The first 6 rows are patterns. Each new row is the sum of 2 different patterns, raised or lowered, with some noise. Before adding, each is slid sideways (what falls off one end comes back at the other), maybe read backwards, and multiplied by a number that may be negative. Names go in the order of the patterns.
Known rows, each followed by the names of its patterns:
[ 21   2  14  17  -8 -15 -11  -6 -21 -19 -21   2   9  -7 -17  -8 -19   4
  -3  14  22   2   9 -18 -22   0  14 -13  -2  15  16  13   1   7 -21  19] -> Z522
[ 17  16   1 -12 -18 -14  -6  -2  11  18  17  -4   1 -12  -9   0 -17 -15
  17   2  -7  18 -17  -7  -6  15  19 -11  18 -16   4   4   1 -16   1   4] -> Z726
[-20 -10 -16   5 -18  14   2  -3   2   7  -1  -8  10  15  -3  -7 -11  16
  19  18   5 -15  11   8  19   1  20  -5 -15  -3  -3  -1 -20  15  -4  -6] -> Z899
[ 13 -13  16 -11 -12 -19  17  15  22 -13  -1  18  -3  -8 -10  -9  10  -8
 -22 -20  -6  18 -11   5   0  20   5 -16  22  -1  14  -2  16  -5  -6  17] -> Z346
[-15 -21   6  20  10 -15 -13   5  -4  16  18   0  10   4  -4  20 -13 -18
   9  15  12 -22  -6   7  -2 -20  11  -3   4 -11 -21   6 -15  16   7  16] -> Z445
[  5   3  -4 -10  14  18  -1  17  -6   1 -14  11 -19  -1 -13   0  -6  -5
 -12  20 -16 -10 -12 -21  -1  -4 -15 -17  -6   2   8  21  15  -3  -7  -3] -> Z582

New rows. What belongs after each?
[-30 -15 -17 -10  -9   3 -27 -13  -7  -6 -21 -25 -25  -4  -3  -7  -6 -13
 -19 -11   2   3   5  12 -31  -3 -16 -13 -12 -16 -19  15 -23  -6  -2 -20] -> Z726 Z582
[  1  12  20  11  -8  28  30  10  -9  21   7  22  12  38  -2   7 -12  13
  19  -8  31  27  35  10  -3  25  47  36  11  -7  27   8  24  10  11  37] -> Z346 Z445
[21 23 25 -2  4  7 20 12 17 41 42 20 11 20 21 45 27 15 19 46  9 26 19 12
  6 -2 19 24 23 18 25  4 -4 17 27 38] -> Z522 Z445
[ 19 -22 -37 -35  -8  -7 -32  -2  -2  -9 -17 -30 -35 -18 -19 -16 -13 -12
 -29 -27  21 -13 -32 -24 -17  15 -28  21 -19 -12  -7 -23 -11  -9 -13   7] -> Z726 Z445
[ 24  13 -13  41  41   2  36  20  -5 -14  12  16   6 -19  -9  25  17  -4
 -13  -4   0   8  -7   8  28  27  12  -4 -10  24  26 -12  25  22  35  23] -> Z522 Z346
[  7  37  12  32  14  20  19  14  -2  20  39  16   4  24  17  25  10  32
  11   4  30   2  10 -10  21   7  10 -16   6  19   3  -5   4  27  24  28] -> Z899 Z346
[ -3 -25 -25 -17 -25  -3 -16 -29 -13 -18   4  -4 -14 -34 -32  -8   2   5
 -12 -21 -10  -3   6   6  -1 -22   1 -13   8 -21 -16  -7  10 -13 -15 -15] -> Z445 Z582
[  3 -28  -8 -11  -5 -17 -43  -9 -31  -7  11 -19 -11   5  -7 -22 -21 -40
   4  -8  13   4  17  -8   5  -8 -31  -5  -3   9  -1 -14   7  22   1   2] -> Z726 Z582
[ 12 -16  -4  24   8  -6  25  -8   7 -14  24 -30   0   0  -6  -2 -14  -2
  12 -27 -23 -18 -14  -6 -13 -21 -19   5  -1  -5  32  20   8 -20 -14  -4] -> Z346 Z582
[  3  31  21  14   3  12  16  15  10  29 -19  -1  -6 -10   7  13   4  19
  27  28  13  -9 -20  -9  -2  15  35  36  16   9  13  21  23  24 -18  36] -> Z726 Z582
[  2 -26  -9 -18  -1  -5 -24 -28 -17 -44 -16   6 -12 -12 -11 -13  -6 -25
 -40 -41 -25 -15  -1  14   6 -16 -26 -12  -6  -8  10 -32 -11 -18  -1 -26] -> Z726 Z582
[-16  -4   2  32  11  26   0 -18  13  10  -1 -19  -7  14  10  34  31   4
   3  -6   0  22   3 -15  11  17  27 -29   6  -1  -9 -12  20  16  -5   0] -> Z726 Z445
[-36  10  -9  -2 -23  -1   6 -10 -19  -6  -8 -17 -17  -2 -34 -31   9 -16
  -1  -4   8 -15 -17 -37 -16 -13 -20  -2  10  10   1 -17  16  17  14  10] -> Z346 Z582
[ -8   4  -9  29  18   5 -12   2  19  -9  27 -22   7   3  18   1   7 -11
   4 -12  22  13  16 -14   1 -26 -29  -4   7  -4   5   9   5  14  -4 -38] -> Z726 Z582
[-37 -44 -14   4   7 -43 -17 -12 -29 -21 -40 -38  -8 -29 -24 -23 -30 -21
 -31   2  -7 -17 -20 -43   9 -24  10 -11 -12 -20 -31  10  -6 -33  -1  -8] -> Z346 Z445
[ 36   3 -30  -3   2 -10 -10  27  10  15   7  -3  26 -10  15  15  31  -2
  -4   8  24   6 -24  -7   2  12  35  21  -8  22   9 -11  14 -16 -13   8] -> Z522 Z445
[ 39  -3  -6  30  27  17  11  45  22  34  29  25   0  28  48  15  14  18
   4  11   3   8  -6   1  12  18  17  25  13  22 -13  12   9  42  28  31] -> Z522 Z346
[-31   7  -7  -1  -9 -34  15   1   3 -18 -16  11  14  -8  -3   0 -25  -4
   2  20  24  -5   8 -25 -24 -29  12  12   1 -15 -10  25  20 -23  -3 -12] -> Z726 Z445
[-11   0   5  21  17  23   6   8  14   5  -2  14  17  17  16   1  14   9
  -5   4  -1 -12   8  12  -9 -16   7  15  23   7   2  -6  -4  17   2   3] -> Z899 Z582
[-26   8 -28 -15 -21  -2   5 -10 -44  -8  17 -12 -43 -38 -16  -2  -9 -53
 -34 -40  -8 -24 -15  -6 -13 -13 -30  -1 -35   9  -6   8 -37 -37  16  -8] -> Z346 Z445
[-5  7  2 14  9 12 47 45 -1  2 -8 26 34  1 24  8 43 18 28 25 30 38 24 39
 31 22 27 26 -7 -1 -9 18 45 -8 22  2] -> Z522 Z445
[ 34  20  13  18  19  11  44  49  25   5  23  13  41  22  29   6  28  36
  14  22  19  17  15 -13 -10  -6  21   5  22  -5  15  28  17  -7  30  47] -> Z899 Z346
[  4 -18  -7 -39  -5 -15  -6 -25  -3 -10  -9  -6  -2 -23   3  27  -8  15
  -8  -8 -11  16  18  -4  -4  -6  -6   6  -5   8 -33 -16   6  -5   0 -18] -> Z899 Z445
[ -7 -13 -42 -33  -6 -28   7  14  18 -32 -26 -40  -5 -14 -39 -20   5   0
  -8  -8 -18   4   1   3 -13  -9   0 -22 -28 -15   5 -43 -10 -22   3 -15] -> Z726 Z346
[ -4  14 -13  11   0  26  -6  -6  13   3  -5  -2  -4 -17   3  13   5 -19
  17  -5  -9 -30  -4   5  11  -7  10  22  -1  -5   5   0  13   3 -33  -8] -> Z346 Z582
[ -2 -42 -21 -30  -6  -7 -11  -3 -34 -21 -24  -1   1 -15 -24 -28  -6 -11
  -8   2 -20 -27 -26 -19 -12   0 -33  12  -4 -35 -32 -29   1 -24 -10 -18] -> Z899 Z445
[-14 -13 -18 -11 -20   0  -3 -31 -24 -16   2  -8  -6   9 -38 -25   1  -8
 -13 -20 -20  -1  14   1 -20 -21 -19 -27 -27 -12   9 -11  -7 -24 -36 -29] -> Z726 Z899
[-13   9 -32 -28 -16   6 -14  14  -6  12   9  -2  -8 -23  34  19  15  20
  22 -22  -9   5  12  -2 -28 -27  -3  22   0 -24 -10 -10   2  -4  17  32] -> Z522 Z899
[10 37 23 28 37 10 25 28 42 -3 43 16 56 41 29 12 23 27 16 26 37  3  7 28
  4 -1 26 24 45 27 16  7 12 23  0  4] -> Z726 Z899
[ 16  14  20  30  32 -23  35  31   5  27  15  -9  -2  -1  16   5 -15 -26
  10  39  19 -15   0 -21  29   5  47  43  11  23 -14   7  11  18   6  28] -> Z522 Z445
[  2  28  18  14   7  11  46  22   8  41   8  32  -2   5   1  36   1  36
  17  15   7  29  -5  25  -3  18   6  17  26   7  19   6  31  -4 -22 -16] -> Z346 Z582
[ 53   7  12   5  19  46   4  12 -14   5  18  23  44  14  14  13  20  48
  12  32   4  16  13   2  27  30 -11  42  22   1 -11  19  49  42  -1  20] -> Z346 Z445
[ 51   2  39  19  42  29  25  34  20  19  30  -6  -6  11  32  45  49   6
  19  18  10  -1   5  20  30  -5 -13 -11   9  26  -3  14  32  45  25  22] -> Z522 Z346
[ 15  -9 -20  18  -6  19   6  43 -19  10  -1  15   1 -26  24   8  16  27
 -16  -1  27  18   2 -12  14  16  21  -2   0  15 -26  -9 -17   7   3  27] -> Z726 Z346
[  8 -12 -23 -15   8  -3  11  -5  -4  12 -39 -39 -21  21  -6   2 -12  18
  -7 -23   6 -17  -7   9 -20   4 -12   1 -24 -34 -13 -29 -12 -40   2  17] -> Z522 Z346
[36 18 32  9 36 42 23 28 -1 25 20 35 20 -4  9 19 13 14  9 25 20 33 12 27
 10 10 24 15 22 16 23 29 18 34 18 -4] -> Z899 Z346
[-13 -24   1 -25 -14 -19 -22  -4 -17 -14   8  -5  -4 -12  -8   7   5   5
 -18   0  -4 -25 -13 -32 -20  -6  23  -9 -24 -33 -42 -12  -9 -10 -42 -29] -> Z899 Z582
[ -4   8 -12   7  15  -1  10 -12 -24  15   1  11 -10  13  -3 -30   7  -4
  -8  -8  14  -8 -15 -28 -28   0   2   1  -4   3  10  -2 -20 -17  -2  -5] -> Z726 Z899
[ -1  -4  -2 -13 -24 -26  -2 -24  13  13  -4 -11 -34 -22 -21  12 -21 -15
   1  15  -1 -15 -12 -36   6  13   4  12  10 -15 -29 -26 -26 -23 -25 -18] -> Z522 Z726
[-16 -31 -28 -10 -20 -22   3  -5 -30 -13  -7  -9  -4 -12  -6  -6 -22 -20
   2 -17  -1   3 -12 -27 -25  -7  -7  -9 -26 -17 -11  -9   2 -25 -34 -40] -> Z899 Z582
[-25 -19  -4  -3 -25 -31 -33  -4  -6 -22  -5   4   5 -14  20  -2 -30 -10
  -5   3   3  -1   3 -30  -2 -15 -38 -25  -2 -12   0   2  -7   2 -11  -7] -> Z522 Z582
[ -6  22  30  -3  -9  14  12   3  -2 -10  21  27  29  26  19   0  -6  16
  23  36  41  -1  21  -1  16  17  25  -1  43  -8  42  24  11 -10  -4  11] -> Z726 Z582
[-20  -5 -35   9 -17 -21 -31 -15  -4   4 -19 -16 -21  -4 -25 -21 -27 -22
  -9 -18   0 -19   5  -1   7 -19 -27 -30   0  -7   1   1   2 -10 -14  -6] -> Z899 Z582
[ 20  10 -10  11 -10  30  -4  34 -17  19  17  31  25   1  24  22 -22  43
  37  22  42  22  15  28  15   0   0   5   1  10  31  30  15  -8  -6  14] -> Z726 Z582
[ 18  24   7  -8  -4   8  -4  -7  17  30  29 -11  -8 -16  -2  22 -11  -9
   0   9 -17  26  11   9   6  23  40 -13  24   2  32  20  24  -9  27  -1] -> Z726 Z899
[-26  -9  28  20  -4  -3  -3  -9   3  -3 -10  29 -17  26   0 -12 -22  -8
  31 -11 -18   5  -8  -9  -6  -7 -24 -14  -6   6  12  11 -19   3  -2 -27] -> Z726 Z445
[ 21  -4  40  21  34   8  17  20   8  11   9   6  29  19  12 -10  28  12
  24 -13   8  31  10 -12 -14 -14  16  -2 -20 -14  18  39   3  33  24  13] -> Z522 Z346
[-22  -1   2  31  21  20 -26  -8  14  33  14   7 -14  -8  -5  12  18 -17
  25   0  -6   1 -19 -29  13  -1  25 -17  -6   8  10 -20   6   8  16 -12] -> Z899 Z445
[ 11  12  -3  17  32  12  24  -9   8  12  32  26  -4   2  -2  20   4   3
  23 -13  -2   1   3  -3  16  -2   7  12  11 -12   7  32  23  -4   2   8] -> Z346 Z445
[ -2 -19 -26  -8  -8  -4 -17   1  26  14 -10  -1 -10 -12 -14   2 -20  28
  10  12  21 -16 -23  15  14  17  -7  31 -13 -16   3 -17 -22  -9  17  10] -> Z726 Z899
[ 15 -22  -3  17  18   8 -22 -20 -27  -7   1 -12  -9  -6 -11  -9   0  -7
 -35  -6 -37 -14 -27  -7 -22  18 -26  -5 -10  -7 -20  -7  -5   1   9   4] -> Z899 Z582
[-13 -10 -39 -12 -31  -7 -15  -6 -21  -7 -44 -34 -29 -18 -10   0   6 -10
 -17  -9   1 -24 -28  15 -10  18  -5 -26 -22 -18  11 -30 -13   6 -27 -34] -> Z726 Z899
[-15  -9 -24 -41 -21 -19  -8 -16  10 -34  -6 -18   7  -3 -14   6 -15 -29
   5  -4 -10   6 -10   2  11   4 -17 -26 -31 -32 -28  -4   4   0 -19 -14] -> Z726 Z582
[-3 19 14 28  4 17  7 17 40 49 21 32  6  6  8 37 29 27 23 33 32 30  7 12
  1 38 -3  1 -9 14 29  3 12 36 23 15] -> Z346 Z582
[  0   1   0  -3   5  18   8   7   4  -9   4  15   8  -2  10   9  17   3
  -2  -1 -17 -20   6 -13   0   5   0  -7   5  -1  -6   4  19   5   8  -8] -> Z522 Z726
[ 10  15  28  15   8   8  43  31   9  22  34  16  33  38  21  28  23  -4
   8   7   9  26  30  20   4  13  14   7  30 -12  26  -1  17  10  29  27] -> Z445 Z582
[  1  -8  31   3  15   8  29  -7 -10  27  26   3  15 -16 -18 -14  40  14
  24 -20   7  11   8  13   1   3  21  13 -23  -7   6  43   5  24   6  38] -> Z899 Z346
[-14  -8 -32  -8  -2   0   1   7 -28  -6 -20  -7 -12  12   0 -16 -10 -14
 -22 -44 -13 -14 -22 -22 -13 -27   2 -17 -12 -12 -11 -24   8  -7 -13 -18] -> Z726 Z899
[ -3 -10  19   2   1  -4  22  19 -13  14 -16  -1 -21  19 -17 -10 -22  -8
   7   1  -3   7 -18   0  -8 -21   0   2 -11 -21   9  -1  18  23  25   4] -> Z899 Z582
[ 29   2  10 -20  -6  26 -19   8  -5  -5   1  26  10 -16 -12  37  -3  17
  24  40 -15  -4 -14  27  25 -11  24   6  16   7   8  31  27  15  11  -1] -> Z346 Z445
[ 25  28 -15  11  15  13  -3   0  17  20  46  33  26  -2 -14   4  21  24
  19  22  25  16  10  31  21  27   4  30  22  24  16  17  22   9  17   4] -> Z726 Z445
[-15 -27 -26  -1 -17  10  12  -5  27  21 -30   4 -18 -11  11  21  -5 -35
 -11   5 -17  -7 -13  -3 -12  -6  -4  -7 -13 -29 -23  -5  -8 -24 -11  -8] -> Z522 Z445
[ -7  13   3  17   5 -16   5  15 -24   2  20  18   6   0 -14  16  -6 -15
  -6   5  20  13 -18  -3   4  14   0 -17   5  12  12  -9  15  27 -24  10] -> Z522 Z346
[-20   2   6   3  12  -3  16   0 -23 -13   3 -12 -19  -2  19   9  -9  11
 -19 -15   2 -32  -4   6  -3  -1  -5  -3 -34   2  11   7 -19   3 -21   4] -> Z726 Z445
[24 25 58 36 18 11 39 21  0 -2 14 46 33 22 19 15 22 10  7 39 17 27 -6 -6
 31 24  6 28 38  4 16 22 30 22 20 35] -> Z346 Z582
[15  3 30 25 16 35 25 -9 41 24 14 -5 -6 27 -2 46  3 -2 17 22  6 22 14 13
 24 41 49 45 24 12 14 13 10 33 16 30] -> Z522 Z726
[  1   2   8  12  14  21  -6  25  -7  -2  13 -11 -19  10   9  31 -33 -12
   1 -14 -16  11  -9  -5 -10 -13  16   7  33   8  12 -12 -15  14  19   5] -> Z445 Z582
[ 25  18  10  44  35   6  -1  13   4  35  33  30  21  -6   6  17  -3  37
   3 -15   3   4  26  -8   8   7  22  44  37  41  46  10  26  21  15  15] -> Z522 Z726
